The rows come from 6 hidden closed curves, with some noise, and rows from the same curve form a group. Each curve winds through 8 dimensions. The rows are also pushed far along 5 directions, which tell nothing about the answers.
In the rows, zero is written as 128.
Some rows, each with its group after it:
[129 120 109 143  80  96 117 112 175 128 110 171 121 142 151 139 114 157
 101  45 148]
K_673
[102 125 121 111 136 130 122 101 147 104 133 102 121 126 126 147 157 149
 151 100 145]
K_330
[122  91  97 130 128 140 160 163 123 148 164 126 121 133 148 112 130 159
 160 127 135]
K_16
[126 158 146 102 123 128 107 129 122 101 147 128 128 126 101 156 127 125
 118 123 159]
K_16
[120 119 168 152 125 145 141 163  91 132 153 158 156 125 120 117 138 127
 153 179 131]
K_673
[ 87 123 133 116 126 135 129 119 150 110 136 119 121 133 122 141 143 161
 147  98 166]
K_836
[129 110 130 135 145 157 151 142  80 147 148 116 132 130 129 120  91 128
 153 180  96]
K_673
[140 153 173 148 106 117 115 108 117 114 102 169 156 128 105 131 100 118
 117 135 131]
K_488
[144 116 120 147 134 122 129 124 125 144 117 125 121 127 144  95 126 119
 133 124 135]
K_16
[109 145 206 128 117 118 118 124 123 128 160 126 140 139 118 156 107 141
 123 135 105]
K_16
[134 100 157 136 124 112 167 137 109 136 154  97 124 120 164 125  98 157
 133 139 106]
K_673
[109 134 172 114 115 119 135 113 148 139 153 124 131 143 124 166  98 156
 132 118  87]
K_288
[156 157 155 119 126 139  95 130 108 108 129 137 130 124 122 129 106 110
 106 154 138]
K_673
[139 137 128 111 117 119 100 110 158 128 123 130 111 130 116 146  86 138
  99  94 112]
K_488
[128  91 100 142 141 127 144 159 134 148 139 106 117 112 124 108 134 134
 120 145 105]
K_16
[144 158 156 140 123 133 107 137 102 126 127 148 147 134  99 113 127 100
 123 166 129]
K_488
[110 141 126 114 119 123 133 123 138 128 145 139 134 147 127 165 144 137
 141 101 127]
K_16
[150 114 135 184 113 102 145 136 118 171  91 170 145 134 140  85 116  97
 116 140 103]
K_488
[136 131 170 133 126 131 140 118  98 127 131 121 133 130 145 132  89 133
 130 144 118]
K_330
[109 129 115 118 147 156 135 138 123 129 151 117 139 143 132 127 173 134
 165 141 125]
K_488
[163 120  87 145 138 133 116 126 108 135  89 121 107 116 147  82 129  85
 118 165 131]
K_330
[110 158 159  82 149 130 103  81 132  90 159  74 124 125  87 187 120 149
 141  99 129]
K_16
[106  71  83 142 123 131 161 165 155 150 149 122 115 125 140 117 146 170
 147 114 120]
K_836
[118 133 154 130 120 114 138 101 137 118 121 138 142 131 126 143 127 143
 146  94 145]
K_16
[117 119 105 142 116 126 121 112 127 131 115 118 116 134 141 113 109 142
 117 103 133]
K_288
[145 140 139 128 134 137 105 141 133 128 118 129 116 131 139 114 140 105
 114 146 138]
K_836
[144 134 163 126 141 118 107  99 130 126 124  98 118 120 120 124  99 127
 117 122 116]
K_16
[135 117 149 151 121 112 141 146 120 153 139 152 134 140 154 115 150 115
 142 133 121]
K_836
[109 121 174 155 103 104 138 114 146 143 135 156 148 150 137 138 132 154
 147  90 118]
K_330
[139 124 139 144 128 128 132 137 129 121 117 135 136 121 107 132 135 125
 136 142 134]
K_836
[124 152 176 113 119 120 112  94 120 106 144 124 132 139 130 154 107 143
 137 101 147]
K_673
[105  82 135 157  92 101 171 138 160 146 148 146 136 138 138 155 119 189
 148  83 105]
K_836
[110 116  80 151 125 129 138 131 152 152 102 161 134 152 152 100 185 118
 152  95 154]
K_330
[ 99 118 127 108 128 151 158 172 105 110 188 128 142 132 143 150 176 157
 168 142 157]
K_288
[163  99 111 155 120  93 121 142 160 161 108 119 102 113 144  97 105 122
  75 112  94]
K_16
[ 91 159 118 137  91 124 118 107 149 110  93 205 154 155 133 134 171 123
 141  75 201]
K_488
[120 159 136 105 130 122 111 111 140 121 127 131 131 137  99 166 137 113
 120 112 127]
K_16
[139 137 100 119 143 155 146 171  80 137 135 137 134 126 119 117 124  95
 126 188 132]
K_488
[162 116 158 152 129  93 130 125 119 139 114 121 124 109 121 115 101 110
 107 137 106]
K_330
[166 146 177 111 160 127 105 110 111 131 116  97 118 107  96 137  62  96
  92 164  78]
K_488
[115 105 124 124 138 135 114 117 165 141 135 100 109 126 123 134 106 161
 117 105  90]
K_673
[135 113  71 111 128 127 109 107 176 120 112  93  95 121 128 135 116 155
 106  84 116]
K_330
[121 149 137 113 125 137 127 124 102 123 163 149 143 157 130 153 162 121
 178 126 145]
K_836
[128  96  98 122 141 161 151 172 121 144 160 109 109 137 174 115 149 146
 152 153 126]
K_836
[160 147  96 119 141 144 117 145  83 128 120 147 130 124 128 110 140  73
 128 176 133]
K_836
[123 133 152 136 116 115 122 107 126 111 132 136 140 131 115 139 136 138
 150 112 143]
K_330
[123 126 142 158 102 105 115 107 151 137 105 138 127 139 149 123 121 137
  98  93 107]
K_288
[135 123  77 104 163 166 132 127  88 122 135  68 106 121 134 122 107 122
 134 159 116]
K_288
[107 108  65 134 123 148 148 166 104 144 153 165 133 144 150  97 179 124
 175 139 162]
K_836
[107  98  85 140 136 150 141 143 124 134 111 115 114 118 145  92 141 130
 135 157 138]
K_330
[131 112 133 185 106 106 134 133 131 170 108 173 144 148 145  86 142 111
 134 125 111]
K_288
[135 137 187 123 116  89 110  98 164 132 119 110 116 122 117 155  62 144
  72  90  83]
K_488
[142 114 107 121 124 126 145 146 117 129 136 116 117 111 125 136  92 137
 109 137 119]
K_673
[147 161 140 108 153 160 104 143 110 123 124 119 129 131 120 119 128  97
 112 168 132]
K_330
[113 112 152 145 108 110 123 131 166 137 132 127 123 128 137 122 122 156
 109 113 104]
K_673
[132 138 129 150 114 116 147 134 104 137 105 170 148 133 137 124 136  98
 124 137 142]
K_288
[140 101 111 115 152 125 128 103 149 137 124  67  93 114 148 126  86 151
 111 102  94]
K_673
[116  98  98  78 158 171 174 162 101 137 212  75 117 136 142 177 112 177
 173 151  77]
K_488
[138 107 157 153 119  99 144 146 120 147 131 146 137 120 127 121 121 120
 121 136 111]
K_836
[151 126 165 151 112 127 108 129 134 126 109 139 129 120 133 110  98 126
 100 157 101]
K_836
[139 128 135 152 109 117 149 155 103 132 121 172 147 127 137 127 146 102
 126 153 135]
K_330
[112 166 167 120 132 125 120 115 113 105 148 123 158 137  89 152 157 125
 147 130 140]
K_488
[ 95 138 132 106 131 126 112 120 136 109 163 105 122 137 119 152 160 151
 139  89 153]
K_288
[136 147 168 156 123 136 113 116 105 135 106 167 154 137 113 119 115  99
 131 162 113]
K_673
[126 129 160 134 135 119 114 106 167 144 105 118 121 125 127 113 113 124
 112 130 100]
K_288
[135  94 142 116 135 129 146 150 122 134 180  82 109 122 155 142 111 164
 135 139  90]
K_330
[102 106  87 118 133 146 147 129 144 122 125 114 123 118 128 140 128 158
 132 116 127]
K_673
[131 119  96 159  85 110 135 136 150 136 103 183 135 139 134 116 124 140
 116  89 150]
K_330
[122 109 139 118 152 140 123 118 136 126 125  74 105 108 118 119  91 146
 119 143 109]
K_836
[140 141 156 141 112 117 127 118 103 124 132 152 139 140 146 122 123 121
 143 121 156]
K_673
[163 116 111 103 159 155 118 134 122 136 136  83  99 114 144 120  84 129
 110 158  88]
K_488
[138 108 181 163 106 119 126 114 135 129 117 132 137 115 127 122  69 160
 105 139  83]
K_673
[121 122 160 137 134 112 119 131 132 131 125 114 123 114 116 123 133 115
 113 146 117]
K_330
[134 136 176 150 129 114 135 131  86 142 140 134 147 130 106 129 105 106
 132 162 102]
K_288
[158 126 166 171  85  95 123 129 125 130 127 173 148 133 125 127 111 132
 122 124 115]
K_330
[114 141 125 104 159 160 121 138  92 105 169 101 139 129 105 137 179 123
 173 156 151]
K_288
[120 148 115 142 117 126 102 106 160 133  88 161 134 145 129 115 155 109
 120 105 140]
K_16
[127 145  59 102 157 149  95 105 139 126  88 112 108 121 109 112 141  87
 111 137 121]
K_836
[151 159 111  73 195 163 116 139  86 105 144  69 117 101  81 143 139  80
 131 193 132]
K_288
[119 116 141 136 104 110 142 119 146 108 137 130 142 121 124 145 118 174
 129  88 135]
K_488
[ 71 123 136  89 128 137 151 138 143 113 194 117 133 147 116 195 168 178
 178  94 139]
K_836
[ 87 109 105 139 102 120 145 139 136 125 159 144 134 139 128 140 156 167
 154  91 161]
K_16
[130 136 174 125 130 121 115 118 140 135 135 126 133 131 115 146 104 131
 113 129  86]
K_488
[143 110 128 132 127 126 147 137  90 125 162  98 124 119 139 143 101 145
 132 144 108]
K_16
[133 150 142 136 113 139 130 160  90 130 159 178 154 152 139 130 165 106
 158 157 151]
K_673
[ 78 126 166 135  73  89 163 132 175 145 149 201 150 158 150 160 150 167
 152  64 161]
K_288
[124 159 231 141 116  97 128 107 122 138 122 159 158 131  98 148  97 107
 123 147 106]
K_288
[138 130  90 136 111 133 126 129 134 123 117 159 134 139 151 110 155 130
 142 102 165]
K_488
[123 139 128 112 141 142 106 111 132 105 125 104 119 121 123 118 133 132
 129 127 155]
K_288
[136 164 147 125 135 149 111 139  89 108 117 140 139 121 122 122 138  86
 112 180 157]
K_16

New rows, each followed by its group:
[102 127 127 119 124 149 138 128  95 115 170 114 132 146 148 140 138 158
 166 120 152]
K_288
[135 105 139 138 117 119 154 141 132 145 134 142 128 129 152 112 101 150
 134 116 135]
K_16
[ 87 101 131 128 114 115 149 146 152 128 173 124 131 131 123 156 152 177
 146  92 130]
K_16
[115 133 113 108 158 147 103 104 128 123 129  98 119 126 118 114 145 119
 147 136 122]
K_836
[116 162  84 128 125 120  76  94 163 112  69 149 116 132 104 114 184  79
 112 106 174]
K_330
[144 112 124 143 113 133 133 137 125 137 116 138 128 125 144 121 101 133
 113 149  94]
K_836
[117 144 157 133 111  92 118 114 120 120 122 147 127 134 133 141 151 102
 128 115 157]
K_330
[118 157 156 117 120 123 116 139 105 108 146 137 139 127 100 154 129 115
 113 138 148]
K_288
[109 121  72 139 120 117 115 104 156 145  89 151 120 135 133 101 146 114
 122  97 125]
K_836
[138 135  99 129 144 137 101 131 120 122 113 102 109 114 126 100 137 100
  99 148 145]
K_16
[134 112 125 155 135 126 144 122 125 143  92 133 129 121 128 108 122 115
 132 142 125]
K_836
[150 109 138 152 135 133 173 160  84 143 129 120 146 112 137 113 102 120
 122 185  90]
K_488
[117 152 108  88 143 147 107 122 136 106 131  93 112 126 117 161 128 125
 100 127 119]
K_288
[137 125 112 142 122 122 122 129 112 137  97 153 131 111 130  94 112  98
 101 158 115]
K_836
[149  96 150 136 151 142 148 134 121 141 129  78 118 110 147 117  82 148
 113 163  67]
K_330
[118 126 110 155 106 113 113 130 129 135 118 145 129 135 109 115 130 127
 111 109 133]
K_288
[130 124 146  95 163 127 101 103 150 122 143  46  95 111 105 148 100 141
 110 127  83]
K_330
[103 119 101 114 144 137 141 133 125 128 123 105 115 119 122 141 145 118
 131 152 116]
K_330
[119 151 174 125 122 104 118 122 112 110 151 122 137 126 118 162 147 117
 115 119 141]
K_16
[107 125 138 119 139 148 142 136 121 130 166 115 144 144 129 143 156 150
 165 138 108]
K_488
[100 127 122 109 112 142 123 121 160  98 147 136 135 136 133 155 152 178
 146  85 154]
K_488
[ 91 139 122 107 112 127 138 122 163 134 146 151 131 158 139 160 153 148
 150  88 139]
K_288
[124 141 125 139 116 129 136 126 110 133 124 153 138 149 157 113 155 112
 150 131 153]
K_673
[105 135 139 131 120 135 114 132 152 127 118 140 125 139 126 129 141 128
 119 128 138]
K_836
[131 122 144 136 131 114 127 101 150 129  99 121 123 120 138 116 111 136
 116 102 131]
K_16
[145 141 158 150 109 103 124 137 138 118 112 149 147 119 122 122 139 120
  97 124 133]
K_488
[138 112  75 100 163 178 147 167 103 139 164  93 111 133 153 115 132 138
 151 159 127]
K_330
[126 168 162  97 138 135 111 128 117  81 136 127 137 121  91 166 154 113
 136 134 185]
K_836
[110 122 138 122 132 125 122 129 148 114 136 121 129 118 101 139 148 143
 132 118 140]
K_836
[ 97 128 112 107 126 153 115 123 139 101 140 126 130 124 128 133 152 152
 140 129 142]
K_836
[ 75  98 108 143  92 102 152 118 163 152 134 160 123 153 151 133 132 171
 147  57 138]
K_836
[113 133  99 108 136 134 117 120 124 122 139 129 120 137 143 117 165 121
 153 112 159]
K_836
[130 117 112 111 162 152 149 147 114 156 151 100 115 136 160 118 140 116
 151 163 102]
K_288
[121 159 151 134 110 119  74  98 152 100  87 156 136 118 101 113 132 109
  93 126 143]
K_836
[125 137 114 132 148 137 115 131 127 123 109 133 136 120 106  99 166 101
 134 137 160]
K_488
[126 115  93 158 130 138 115 134 133 139  87 123 121 116 123  85 124 112
  93 152 113]
K_288
[142 134 155 164 103  97  97 132 174 139  90 166 134 128 117  97 129 120
  81 103 134]
K_330
[103 177 164 103 137 146 135 136  81 105 144 149 156 141 118 151 160  98
 148 153 180]
K_488
[135 108 101 130 144 120 125  92 167 137  81  91 104 107 124 110  90 137
 101  99 108]
K_16
[135  90 140 143 132 110 145 127 147 143 104  87 107  93 119 122  59 149
  78 136  73]
K_330
[ 84 136 159 104 130 134 147 118 105 118 171 126 140 145 125 166 139 150
 177 118 142]
K_836
[144 151 121 131 112 137 122 148 107 107 138 172 157 135 117 130 170 116
 148 141 165]
K_488
[125 129 122 135 110 112 132 145 144 131 142 164 134 146 131 142 177 128
 149  97 159]
K_836
[110 116  81 140 139 158 131 148 117 130 117 124 127 129 138  99 164 120
 132 152 137]
K_288
[119 130 109 139 141 127 134 135 108 139 117 123 128 120 109 126 138  97
 115 152 119]
K_16
[121  94  75 114 148 128 140 126 163 143 127  85 101 114 111 132 104 154
 113 102  89]
K_488
[145 141 173 144 113 112 124 107 117 133 117 142 135 140 143 130 101 122
 123 120 120]
K_330
[127 120  87  94 182 165 143 143 108 135 126  53  97 107 134 113 103 116
 106 172 103]
K_488
[104 109  71 134 141 159 132 142 131 132 116 110 118 124 139 102 154 133
 125 143 129]
K_288
[124  81  85 121 141 153 138 140 146 136 160  87 103 125 159 113 128 180
 149 112 118]
K_673
[154 117 139 170 125 119 115 148 108 140 123 140 140 119 113  84 135 108
 122 160 121]
K_288
[101 117 128 131  98  98 147 126 146 133 154 134 123 142 150 168 133 161
 123  69 129]
K_16
[130 131 162 103 147 131 141 126 122 128 162 100 132 122 102 162 106 139
 144 152  88]
K_288
[106 134  97  57 150 158 127 121 140 109 179  82 106 137 119 192 119 166
 146 102 116]
K_488
[ 92 130 138 106 132 146 144 134 111 115 156 114 134 128 106 164 123 147
 147 149 122]
K_330
[118 108 126 122 119 132 147 145 128 141 161 126 122 133 134 154  96 161
 128 121  99]
K_673
[161 136 164 128 143 119 106 136 116 124 120 104 115 107 125 118 112  96
  90 169 107]
K_330
[145 106 121 169 125 114 138 135 139 152  79 151 127 115 153  70 125 111
 109 130 143]
K_16
[110 104 109 156 105 126 120 103 175 146  96 142 116 141 157 109 111 159
 114  84 113]
K_673
[106 147 165 127 118 121 113 107 149 122 117 147 136 145 137 143 150 126
 131 108 137]
K_836
[ 88 139 104 109 139 156 118 126 126 103 123 124 124 129 125 128 179 118
 150 143 175]
K_330
[ 99 130 142 141 105 111 153 128 135 122 115 165 145 135 113 157 138 136
 139 101 160]
K_836
[132 155 150 138 128 131 112 105 104 113 112 137 148 134 114 133 132 106
 129 141 131]
K_288
[108 143 148 118 126 125 139 139 114 119 152 120 141 131 108 145 132 137
 130 130 138]
K_488
[136 118  92 163 112 150 150 183  81 143 123 186 145 133 148  88 162  93
 148 193 154]
K_330
[101 109  95 145 116 124 149 142 155 167 124 159 123 155 177 101 166 131
 147 101 140]
K_288
[132 100  98 131 149 136 152 137 112 146 112  87 106 105 136  95  89 123
 111 162 109]
K_673
[111 116 140 102 116 137 150 136 127 105 166 113 125 122 146 172 105 180
 129 109 132]
K_673
[132 166 141 123 144 141 131 137  91 111 105 154 148 126  89 144 151  74
 140 166 176]
K_836
[119 114  64 139 125 141 133 143 133 129 104 132 117 118 134 107 143 122
 111 132 150]
K_16
[141 130 108 144 142 132 133 161 105 147 115 157 137 130 109 107 164  76
 139 171 136]
K_836
[124  91 179 165 106 115 158 136 129 131 143 137 145 124 130 131 107 174
 149 128 114]
K_836
[112 172 221 120 119 113 105  83 100  91 134 129 147 131 100 162 110 121
 139 135 150]
K_330
[146 156 171 167  97 103  99 115 133 111  76 181 150 123 113 101 124  99
  94 126 166]
K_330
[116 109  81 139 129 127 125 130 140 133 121 113 114 120 118 112 133 135
 118 116 137]
K_16
[118 116 154 154 104 124 124 127 129 126 116 157 145 120 134 107 116 139
 117 147 114]
K_836
[125 125 135 171 119 153 155 179  60 138 146 182 171 143 145  98 181 102
 169 195 147]
K_288
[135 157 137 109 153 139 101 109 130 122 124 103 131 129  91 141 127 107
 123 144 100]
K_488
[135 133 147 150 130 125 123 120 136 151  88 145 131 122 121  93 102  98
 108 164 112]
K_288
[135 139 146 132 133 145 125 141 106 114 131 133 146 119  95 129 122 121
 133 169 128]
K_330
